The rows of a group lie close to one hidden flat surface of 14 dimensions, which may be shifted away from zero. Surfaces can cross.
In the rows, zero is written as 128.
Known rows, each followed by its group:
[145 119 136  85  71 130  85 132 151 123 159 123 140 148 114 110 124 126
 136 124  83 109 137  92 166 153 113]
zib
[160 163  39 144 124 143 133 154 181 114 146 138 142 149  96 171 136  90
 166 161  94  55 112 139 142 136 151]
zib
[123 172 118 167 150 129 159 142  70 101 101  91 120 129 125 101 119 134
 190 122 148 166 118 142 163  97 112]
nifo
[151 152 122 134 130  93 107 141 145 146 150 104 142 186  73 131 102 136
 129  87 143  57 130 150 108 149 144]
nifo
[191 150 132 166 158 144 111 110 130  44 176  99  76  98  93 142  99  92
 152 132 114 105 107 176 120 175 135]
Dimo
[ 90 117 150 147 100 110  88 107  83  90 130 165 150 143 139 131 170  61
 120 112  99 142 127 116 142 126  91]
rudad
[121  66  65 127  85 144 114 118 144 158  81 146 133  59 140 107 125 140
 124 137 102 187 102  89 129 124  98]
nez
[141 118 108 213 183 138 165 188 136 115 155 184 103 163 127 147 106 145
 120 148 128 133 156 132 125 154 116]
rudad
[107  57 185  86  77 144  87  95  90 138 183 139 123 153 130 119 118 152
 106 124 112 152 119  85 124 156 112]
zib
[111 122 192 135 163 139 144 131 140  83 152 119 138 121 118 147 130 131
 151 120 156 150 122 131  83 140 132]
sizap
[157 142  71 160 164  84 116 158 112  92 119 142 120 127 116 150 142 166
 137  93 112  89 187 157 110 118 119]
rudad
[122 111 110 118 115 174 155 160 119 203 153 190  91 145 112 167 135 130
 143 202  93 157 141 128 143 160 106]
nez
[ 92 132  98 127 114 115 119 162 163 115  98 122 152 111 138  99  75 169
 121 142 135 166 150  71 106 129 103]
Dimo
[109 105 138 133 136  81  97 123 130 182 132 127 104 201  89 148  87 206
 122  96 174 105 159 160 134  90 141]
rudad
[140 150 113 142 116 197 129 119 226  82 116 103 128  93 117 171  99 104
 171 164 129 131  99 147 114 118 145]
Dimo
[158 141 130 116 151 111 155 139 142 116  84  98 125  53 102  96 128 144
 163 116 130 146 127 135 122 141 125]
rudad
[ 93 169 111 147  90 111  99 173 147  43 119 138 205 142 143 115 132  92
 156 120  87 127 148  70 131 141  89]
Dimo
[113 118  65 116 134 129 105  97 194  75  95  73 124  51 133 119 141 135
 160  77 131 108 119 124 152  74  97]
nez
[ 89 117 151 150 178 187 161  78  85 140 166 101  67 170 132 160 126 161
 119 109 184 131 123 172 144  93 101]
nifo
[128 144 114 132 171 111 155 162 157  93 108  97 142 100 194  87 131 113
 108 139 150 179 169 104 163  80 143]
Dimo
[145  76 122 163 131  44  63 110  49 159 128 108  82 124 107  89  69 147
 129  92 154 183 119 147 142 116 127]
rudad
[ 64  81 176 118 166 122 146 139 180 131 176 178 134 159 112 190 181 114
 135 130 147 100 153 117  94 124 122]
sizap
[110 129 108 129 159 159 176 123 148 152 140 136 154 146 129 179 129 121
 101 177 158 130 126 128  51 137 168]
sizap
[150 102 108 103 131 118 107 112 174 177 128  92  92 121 157 132 102 138
  98 120 165 104 123 147 159  83 173]
zib
[128 102  78 150 148 157 144 122 135 107 158 134 126 123 113 139 116 141
 132 147 121 154 119 106  96 152 116]
sizap
[ 72 157 191 165 111 135 118 104 180 152  99 141 138 204 136 117 115 137
  72  77 175  88 144 150 141 101  95]
rudad
[149  90 122 136 101 107 112 104 150 144 115 148 149 100 110 113 128  94
 128 130 113 140  72 111 120 152 145]
nez
[160 106  64 190 186 157 155 168 114 101 161 144  91 102 194 132 130 122
  86 112 117  74 105 110 137 153 118]
Dimo
[147 180  47 126 159 101 191 142 182 139  89 121 141  86 147  75 137 104
 100 151 143  58 100 103 150 121 170]
Dimo
[ 91 152 164 145 160 130 109 142 145  61 177 133  54 128 128 135  73 142
 140 148 151  96 148 132 147 140  91]
rudad
[ 95 118 215 115 120 113 118 100 101  99 148 161  97 141 102 130 139 130
 158 123 138 103 102 144 149 137 123]
zib
[101 123  98 159  95 155 140 132 169 160  47 165 130 114 136 122 136 165
 134  94 129 108 106 128 161 101  90]
zib
[183 112  91 141 144 110  96 149 116 132 198  89 137 162  95 155 109  87
 159 132 113 145 138 137 135 137 154]
zib
[120 150 193  94 172 127 165  96 158 145 165 114 101 153  67 123 159 123
 130 136 147 121 169 170 123 143 126]
nifo
[ 90 149 112 115 154 166 153 157  97 150 149  91 142 135 138 166 122 143
 133 126 152 124 155 113  62 140 100]
nifo
[121 122  92 123 187 100 163 149  92 161 101 125  65  76 151 126  91 207
 126 161 165 178 175 147 122  89 142]
rudad
[ 89  76 158 114 147 157 132 147 148 204 159 102  94 132 139 161 121 123
 155 145 164 185 140 130 138  96 109]
nez
[ 88 150 143  91 122 119 121 115  79 104 113  71 168 128 155 109 135 143
 132  89 152 130 129 109 113  92 126]
nez
[ 79 145 115 139 147 101 135 114  82 171 120 128 144 192 101 147 170 125
 143 104 152 127 162 149 128  84 100]
nifo
[114 151  91  88 119 145 145 144 116 178 130  62 177 123 158 107 154  65
 137 145 126 174 133  93 134 118 114]
sizap
[109 144  31 116 128 109 132 157  80 124 158 137 176 150 120 145 126 118
 126 168 103 112 135  76  68 151 123]
nifo
[126 138 162 124  98 133 126 148 141 194 140 107 152 183 135 121  91 114
 108 127 159 107 100 116 128 139 151]
zib
[111 128 109 104 149 129 182 109 157 228 110 166 102 149  76 145 162 186
  93 131 145  92 163 167  96 138 122]
nifo
[110 143 127 168 118 110 103 141  92 124  94  80 185 169 113  90  95 180
 112  51 148 171 163 120  85 131  75]
rudad
[125  96 120 170 154 178 156 107  79 165 143 108  96 144 159 144  90 170
 109 119 177 134  76 137 111 110 139]
nifo
[116  98 211  90  97 109 123 122 102 211 125 139 171 172 129 120 191  84
 111 112 129 155 127 125 139 120 146]
sizap
[146  71 189 150 143 110 125 126  51 152 187 147 100 165  68 135 112 157
 140 102 139 127 102 142  88 189 124]
zib
[106 111  65 147  99 161 108 123 127 153 109 132 103 117 146 132  94 155
 128 121 124 116 106 110 155 111  86]
zib
[102 123  91 115 127  97 132 131 102 117 103 143 102  85 108 104  98 175
 164 167 123 176 138 100 137 123 113]
rudad
[114 105 129 150 114 132 112 125 116 210  94 158  86 126 155 148 113 130
  96 137 138 145 121 155 140 113 117]
nez
[152 188  44 161 159 153 172 131 152 120 139 106 156 159 119 145 142  82
 137 151 135  97 111 136 129 114 160]
sizap
[111 180  62 108 147 129 131 118 104 120 141  85 156 185 121 145 141 146
 135 125 135 124 189 136 119  81 122]
sizap
[142 126 132  74 104 176 139 114 131 111 164 164 119  87 141 126 150  97
 115 209  68 158 133  98 119 178 129]
nez
[112 128 101  95 133 120 137  62 134 197 100  81 123  88  75 129 174  98
 140  91 155  95 102 160 101 123 106]
nifo
[106 146  57 193 152 129 127 101 111 154 114  83 151 174 106 134 138 116
 124  75 160 138 141 153 118  96  86]
nifo
[150 124 139 191 156 130 167 176 174 142 112 122 135 150  92 109  98 152
 158 118 146 170 134 132 140 137 127]
rudad
[ 99 144 138 195 182 121 138 178  99  94 132  78 160 110 186 121  89 100
 106  92 191 135 104  94  74 138 115]
Dimo
[ 89  97 127 137 149 136 135 155 144 147 119 101 124 114 186 118 100 155
 111 111 167 166 142  99 131  95 106]
Dimo
[133 148 231 106 133  89 147 136  94 144 139  91 139 147  88  56 106 122
 146 131 154 187 130 117 134 158 140]
nez
[ 94 127 181 157 131 151 112 129 144 123 163  61 122 133 103 131 100  88
 162  88 165 132  97 134 120 153  74]
nifo
[106 148 113 183 107 131 161 131 143 138  83 163 161 129  96  90  96 140
 108 125 139 111  71 101  87 186  96]
rudad
[133  66 146  84  80 128 122  92 171 174 110 170 141  97  93 132 167 116
 147 153 101 146  83 115 140 132 153]
zib
[109 129 124  76  97 176 131  91  91 166 132  79 181 112 168 144 154  78
 107 155 137 171 100 105  76 118 146]
sizap
[126 143 110  81 165 143 209 130 158 148 155 127 164 154  64 117 175 161
 147 154 119 124 153 103 100 154 144]
nez
[126 116 113 163 154 129 144 128 127 137 135 100 141 128 144 128  77 121
  98 142 174 152  94 113  75 129 160]
rudad
[166 114 114 137 155 162 204 139 219 114 109 174 103  77 125 108 132 143
 143 190 108 149 108 117 155 148 159]
Dimo
[ 71 123 162 135 139 127 109 114 126 101 146 171  40 108 155 130 119 119
 120 159 130 121 129 128 178 127  82]
rudad
[123  95 127 149 191  42 159 154 153 157 103 164 142 126  93 107 187 111
 153 126 137 185 173 137 148 100 143]
sizap
[124 177 109 154 157  93 159 123 147 130 111 101 118 152  56  82  66 173
 143 158 156 196 178 150 119 135 120]
Dimo
[171  78 182  70 118 111 136 110 162 138 149 148 109 107 115  95 141 131
 128 153 111 137 113 115 158 141 182]
Dimo
[132 107  84 167 173 169 133  85 177 152 145  96  66 124 146 151 106 135
  80 112 172 112 123 171 135  93 126]
nifo
[115 122 128  98 113 116 139 129 120 109 127 104 170 116  93  83 143 133
 175 129 108 179 131  82 139 136 105]
nez
[ 92 158 134 100  98 153 135 109 124 165 107  82 166 108 115 132 121  79
 157 161 143 185  91 116  94 134 115]
sizap
[ 95 134 118 125 178  94 148 114 108 110 106 133 105  82 158 109 175 115
 108 105 147  95 144 135 138 100 112]
Dimo
[115 149 140 165  83  88  77 131 110  77  84 151 159 144 136  98 116 105
 126 103 111 141 123 119 151 115 103]
nez
[102 131 114 147 116  83 152 123 196 186  25 169 141 116  94  77 142 159
 127 108 143 150 140 140 163  98 113]
nez
[113 139 152 156 126 141 133 146 202  98  95 168 115 136 118 144 155 142
 160 106 124  90 146 159 182  99  99]
zib
[ 87 124 146 102 118  98 126  95 131 109 149 135 162 147  52 140 166 106
 184 124 130 111 112 117 106 130 121]
sizap
[ 93 135 172 100 112 133 115 160 170 200 130 116 109 135 142 140 150  99
 143 118 143 118 150 136 176 111  98]
sizap
[101 116 126 133 139 152 107 140  87  68 182 114 161 145 165 141 108 126
  99 137 123 181 162  83  73 151 106]
rudad
[159 134 124 106  85 142  68 161 182 128 125  64 108 106 154  99  88 143
 127  88 117 116 155 120 193 122  88]
zib
[104 162 144 127 171 107 140 186 101 110 166 109  68 126 103 139  86 155
 179 151 152 115 168 132 127 142  98]
nifo
[ 78 127 124 139 116 118 121 154 158  73  69 147 150  58 153 119 144 122
 158 108 117 130 122  92 128 111  83]
Dimo
[151 154 118 175 139 116 139 150 131  80 146 166 139 167  98 115 117 124
 122 144 101 126 147 130 131 163 122]
nez
[103 146 128 133 152 125 120 102 138 135 111 102  89 117 136 133 116 149
 105  92 168  72 131 165 122 110 116]
nez
[ 72  91 160 110 185 117 116 117 136 121 164 127 118 127 147 188 133 114
 119 164 162 215 194 137  72  86 136]
sizap
[146  99 103 137 127 101 107 132 151 176 148 102 146 189 115 126 119 119
 127 125 135 180 158 132 167  85 161]
zib
[126 105 170 156 152 111 132 153 112 110 178 115  95 113 110  90  82 128
 132 110 150 112  90  90 113 194 107]
Dimo
[ 84 137 125  54 107 147 129 118 115 149 151  78 160 121 109 126 142 122
 143 130 131 113 130  86  87 143  98]
sizap
[142  93 160  80  83 183  87 151 182 126 185 116 113 106 137 158 101 116
 122 149  97 102 120  94 114 186 109]
zib
[136 133 162 180 147 143 119 199 162  62 176 112 131 166 148 124  70 128
 144 127 136 149 151 100 149 146 113]
Dimo
[ 83 122 180 106  88 113 108 111 146 110 122 203 123 162  80 172 184 113
 188 141  99  97 134 147 170 106 108]
zib
[142 130 128  89 161 101 115 163 129 134 175  97 164 129 155 140 131  85
  84 159 131 160 185 103  63 148 160]
nifo
[133 163  76 172 143 134 174 113 139 112 112 159 177 189 107 118 160 103
 131 147 111 131 124 131 150 109 154]
nifo
[113 101 167 104 178  88 153 118 111 112 186 116 128 145  47 116 109 174
 153 132 155 140 142 108  50 173 139]
sizap
[113 116 156 128  72 101 100 163 124 136 112 174 135 141 123 116  96 123
 160 154 112 127  89  97 166 137 136]
nez

New rows, each followed by its group:
[103 132 129 168 140  92 125 163  88 129 138 135 148 193  77 125  92 162
 176 125 148 178 156 120 120 118 111]
rudad
[130 117 197 144 164 151 188 146 150 192 103 137 115 125 130 116 161 147
 127  97 157 160 148 160 144 122 109]
rudad
[104  87 138 136 129 136  99 105 143  94 152  90 133  99 134 122  99 114
 126  93 151 126  75  94 101 140 112]
nez
[173 103 157 155 114 140 132 138 122 138  81 142 138 117 187 107 173 118
 106  88 102 173 130 146 183  96 130]
sizap
[ 94 193 205  92 126 140 155 140 184  75 131 116  97 104 106  91 111 131
 165 153 140  93 128 122 152 158 104]
nez
[123 131  99 103  97 179 110  74 175 115 117 105 133 108 103 159 116 130
 145 166 114 179 131 150 104 113 130]
Dimo
[104 101  44 168 138 157 142 164 127 129 127 191 125 111 127 178 129 145
 154 161 107 119 112 100  98 138 103]
rudad
[132 133  68 106 129 118 153 126 140 120  93 132 141 101 115  98 139 168
 138 138  99 146 158 108 139 122 122]
nez
[155 132 171 124 127 109 138 105 110 106 120 122 113 124 133  98 132 127
 155 139 130 158 109 148 192  93 167]
nifo
[149 106 149 185 179 129 115 148 156 126 168 136  71 157 126 170 113 147
 109  96 153  86 149 169 131 136 126]
rudad
[ 49 146 161 133 138 119 131 104 129 125 134  99 122 136  78 109  77 156
 144 128 177 159 138 114  77 145  80]
Dimo
[116 174 167 137 124 125 132 142 129  73 143 129 118 165 137  92  92 125
 132 152 136 130 131 114 170 129 127]
zib
[ 88 134 104  94  93 134 125 109 152 174 122 187 146 178 138 175 151 113
 110 190 131 111 124 118 136  86 174]
zib
[150 198  87 124 153  95 148 124 118 129 103  99 149 164  73 116 149 158
 156 101 132  95 174 171 125 106 143]
nifo
[112 138 151  80 105 125 101 112  21 102 170  88 175 163 162 144 174  81
 142 125 110 167 145 115 120 101 138]
nez
[134 144 110 142 154 176 190 148 210 127  74 127 181 105 157 146 174 124
 116 114 135 126 141 137 104 108 137]
rudad
[140  61 142 129 134 119 101 133 167 192 187 154 112 220  80 183 133 164
 124 113 132 106 163 154 132 123 150]
zib
[114 121 176 196 126 109 145 123 143 161  83 190  89 132 116  80 125  95
 120 137 130 155  97 143 196 140  97]
rudad
[ 91 170 139 120 140 147 120 121 175  64 119  91 153 105 126 156  94 124
 141 158 148 183 169 142  70 111 130]
Dimo
[112 119 160 134 128  80  90 122  77 119 173 101 124 162 128 132 108  82
 157 120 158 118  85 123 155 113 158]
nifo
[114 118 123 154 117 118 129 109 105 130 102 182 104 102 143  79 109 140
  74 142 106 155 124 107 132 164  94]
rudad
[189 132 115 198 162 120 151 151 163 121 110 127 132 139 143  61  74 161
  61 124 133 189 167 128 125 153 147]
rudad
[135  75  81 141 115  65  83 107  77 169 104 163  89 118 127 113 113 154
 108 131 117 165 132 133 147 108 128]
rudad
[107 163  44 124 164  73 117 136  93 136 103  92 125 103 117 126 143 110
 140 125 135 146 178 139 128  89 105]
nifo
[134 180 158 117 129 151 127 133 191  55 185  82 149 145 119 135 112  51
 148 154 131  78  94 117 135 151 158]
Dimo
[ 98 152 125 152 150  71 133 170 168 101  85 179 111 117 103 109 104 198
 135 115 137  93 177 126 121 134 103]
Dimo
[137 178 126  97 154  40 121 124 119 107 155  84 101 129  85  37  93 129
 117 132 140 106 160 107 162 149 128]
Dimo
[ 79 177 102 151 151 135 101 134 148  31 163 103 105 137 148 146  54 145
 109 151 157  91 144 109  93 122 115]
rudad
[164 116 103 105 141 122 146 117 143 167 202 137 117 179  85 126 137  97
 111 165 119  83 114 117 140 166 175]
sizap
[131 104  69 143 103  75  86 121 109  95  95 125 162 124 120  97 122 160
 132  83 112 146 134 101 143  95 113]
nez
[107 126 130 100 162 154 165 117 171  87 181 126  83 103 126  95 116 134
 117 175 130 137 141  91 146 153 104]
Dimo
[118 123 136 173 159 135 141 149 109 159 174  86 147 184 136 138 146  73
 133  88 161 121 107 125 137 123 112]
sizap
[ 91 150 142 128 180 122 158 201 100 181 140 103 102 126 147 171  95 157
 141 132 184 105 153 139  70 132 118]
nifo
[159 139 112 164 135 126 173 141 150 171  84 155 137 153 123 115 119 161
 117 132 147 119 113 152 140 116 171]
nifo
[146 144 201 115 144 131 176 143 151  96 123 143 130  76  97  93 174 107
 157 123  99 130 125 130 129 186 108]
rudad
[130 183 103 134 151 115 173  91 120 124  76 107 185 116 113 107 171 109
 111  97 153  83  98 143  83 128 156]
nez
[ 72 158  95 143 107  66 106 132  79  92 118 183 157 196 100 121 116 156
 135 159 114 149 174 106 126 106 116]
rudad
[138 205 152 138 122 112 127 141 141  80 110 183 133 160 160 150 159  80
 106 173 104 110 175 162 159 102 169]
nez
[125 139 180 132 166 144 157 170 130 163 152 124 149 180 168 170 118 131
  94 135 174 131 154 137  80 126 169]
nifo
[112 111 173 159 148 122 106 123 119 132 167 154  38 130 125 114  69 167
  87 115 152  93 125 139 129 177  92]
rudad
[128 129 148 149 145 156 148 145 108  91 122 124 137  86 151 105 139 128
 108 103 116 154 135 117  93 179  74]
rudad
[157 147  79 164 158  96 137 133  77  96 122 123 155 120 137  92  80 155
  66 135 138 149 134 103  49 172 152]
rudad
[132 169 109 148 176  88 127 157 136  62 140  95  82 112 112 107  45 169
 147 149 158 128 158 138 119 132 135]
rudad
[132 122  87 112 171 165 145 112 177  64 148 157  56  42 153 146 138 139
 113 164 104  80 130 121 127 152 118]
Dimo
[118 171 183  58  86 127 122 114  58 127 113 150 133 126 152 103 151 122
 113 163  92 157 156 122 142 138 123]
nez
[131 120  70 211 160 118 123 117 126 173 141  76 145 178 100 122  88 107
  93  78 170 142 115 134  86 142 102]
nifo
[153 156  41 104 157 104 148 134  59 142 123 101 118 118 140 140 110 175
 119 138 144  98 142 139  93 105 173]
nifo
[122 144  79 128 147 132  79 146 142  74 170  42  93  86 116 130  84 111
 153 105 128 126 164 121 122 137  66]
nifo
[108 145  93 184 130 161 140 173 135  90 145 138 126 138 131 144  87 131
 157 140 120 121 123 105 129 147  82]
nez
[128 123 149 100 116 151 133 111 172 100 163 122  94 101  81  93  99 117
 160 159 108 134  97 102 161 170 108]
Dimo
[122 130 184 125  80 100  82  89 143  79 151 156 178 172 115  90 146  67
  94 118  96 131 114  94 128 162 140]
rudad
[127 107 161  86 130  83 136 121 131 173 144 126 141 169  81 110  89 184
 129 155 163 157 139 117 107 131 185]
rudad
[105 193 175 149 163  70 140 156 154  37 143 150 118 163  49  81 108 141
 175 147 122 141 191 125 142 162  93]
Dimo
[126  96 150 126 135 148 139 168 186 147 159 169  92 170  93 133 105 224
 128 142 121 139 199 125 147 144 104]
rudad
[ 94 127  92 137  99 123 134 161 182 147  66 128 162  82 132 108  72 165
 132 131 144 140 109  81  84 134 111]
Dimo
[153 192  68 208 139 148 127 168 130  76 139  81 166 167 142 123  93  82
 136 124 123 127 127 120 131 136 114]
Dimo
[101 159 173 123 116 146 126 163  98  81 147 128 120 184 142 152 127 169
 182 122 133 116 159 140 170  88 114]
nifo
[130 115 131 128 127  71  68  93  71  89 148 154 105 131 149 102 105 114
  65 136 112 148 146 115 130 139 130]
rudad
[ 85 138 192 128 135 101 180 125 150 118 101 145 154 113  76  65 156 107
 181 137 145 167 103  96 145 152 106]
Dimo
[102 130 153  71  80  94  82 138 126 148 118 141 137 157 114 145 160 142
 154 109 111  91 159 138 151  99 119]
nifo
[170 104  94 174 159  97  79 135 144  77 143 138  64  91 138 142 108 121
 124 108 111 110 143 156 158 123 119]
rudad
[ 63 144 184 163 148 138 181 142  99 150 124 182 158 184 145 144 179  90
 121 144 155 147 129 129 121 121 108]
rudad
[144  95 135 160 154 164 211 127 144 163 157 207 121 164  88 128 155 154
 125 163 106 132 101 121 129 174 137]
Dimo
[ 82  92 102  97 146 120 126 142 161 167 116 116  95  89 102 135 131 187
 162  93 147 100 154 111 131 118  70]
sizap
[167  99 206 191 173 153 145 194 175 117 172 122 106 138 107 151  85 130
 160 123 141 177 149 147 108 180 115]
zib
[134  99 167 143 164 139 124 123 238 173 159 112 107 129  96 115 117 101
  69 117 143 169 177 146 111 166  98]
nifo
[112 116 156 111 147 139 130 104 145 114 112 127  80  57 191 116 146  93
 103 154 128 175 137 135 163  96 122]
rudad
[143 148 130 157 155 103 155 141 101  98 134 141 141 165 133  97 138 111
 136 166 122 193 151 124 169 108 159]
nifo
[ 74 156 161 148 110 112  73 170 161  67 133 100 136 142 113 123  62 146
 167 100 145 135 157 106 121 124  75]
Dimo
[136 102 118  58 117 132  96  99  95 158 129 113  68  80 176 136 139 148
 102 150 112 177 180 141 157  87 128]
nez
[131 123  91 171 167 162 173 153 185 155 100 144 112 120 147 141 102 172
  99 134 160 131 142 137 108 119 134]
rudad
[ 81 102  96 151 141 187 181 107 145 148 146 187  94 107 111 144 147 140
 127 140 129  60  68 101 112 173  74]
Dimo
[120 112  74  89 125 153 137 110 143 140 107 152 117  78 166 133 130 202
  58 128 113 108 165 112  74 134 121]
rudad
[117 102 122 113 128 139 140 146 140 182 181 167 130 204 124 152 162 134
 101 137 117  90 153 113 143 142 120]
sizap
[ 79 121  51 174 209 133 144 127  98 172 161 115 101 156 166 179 118 118
  78 141 180 139 158 138  90  88 119]
nifo
[107 117 199 112 103 145  89 130 124 140 158 111 155 213 142 166 144 139
 119  81 146 122 161 143 130  95 124]
nifo
[ 96 172  75 139 166 135 148 168 155 136 136  99 142 107  88 135 129 104
 149 138 132 136 163 111  75 169  62]
nifo
[109 159 109  80 172 131 171 134 129 107 112 141  94  78 144 128 123 208
 116 166 134 118 184 127  91 122 132]
rudad
[ 83  88 111 139 115 154 143 124 112 210 113 122 152 132 135 159 136 125
 137 115 161 134  76 111  96 119 113]
nez
[153 112  70 124 150 101 158 131 105 165 138 137  89  98 113  50  95 174
  91 147 116 127 122  89 143 179 119]
Dimo
[141 150  91 120 146 120 136 107 133 108 127 141 121 138 122 130 152 132
 117 145 108 125 163 148 135 110 140]
Dimo
[183  99 157 102  71 151 119 131 134 143 108 147 117 144 126  98  94 219
 126 116  92 154 140 128 163 135 143]
nifo
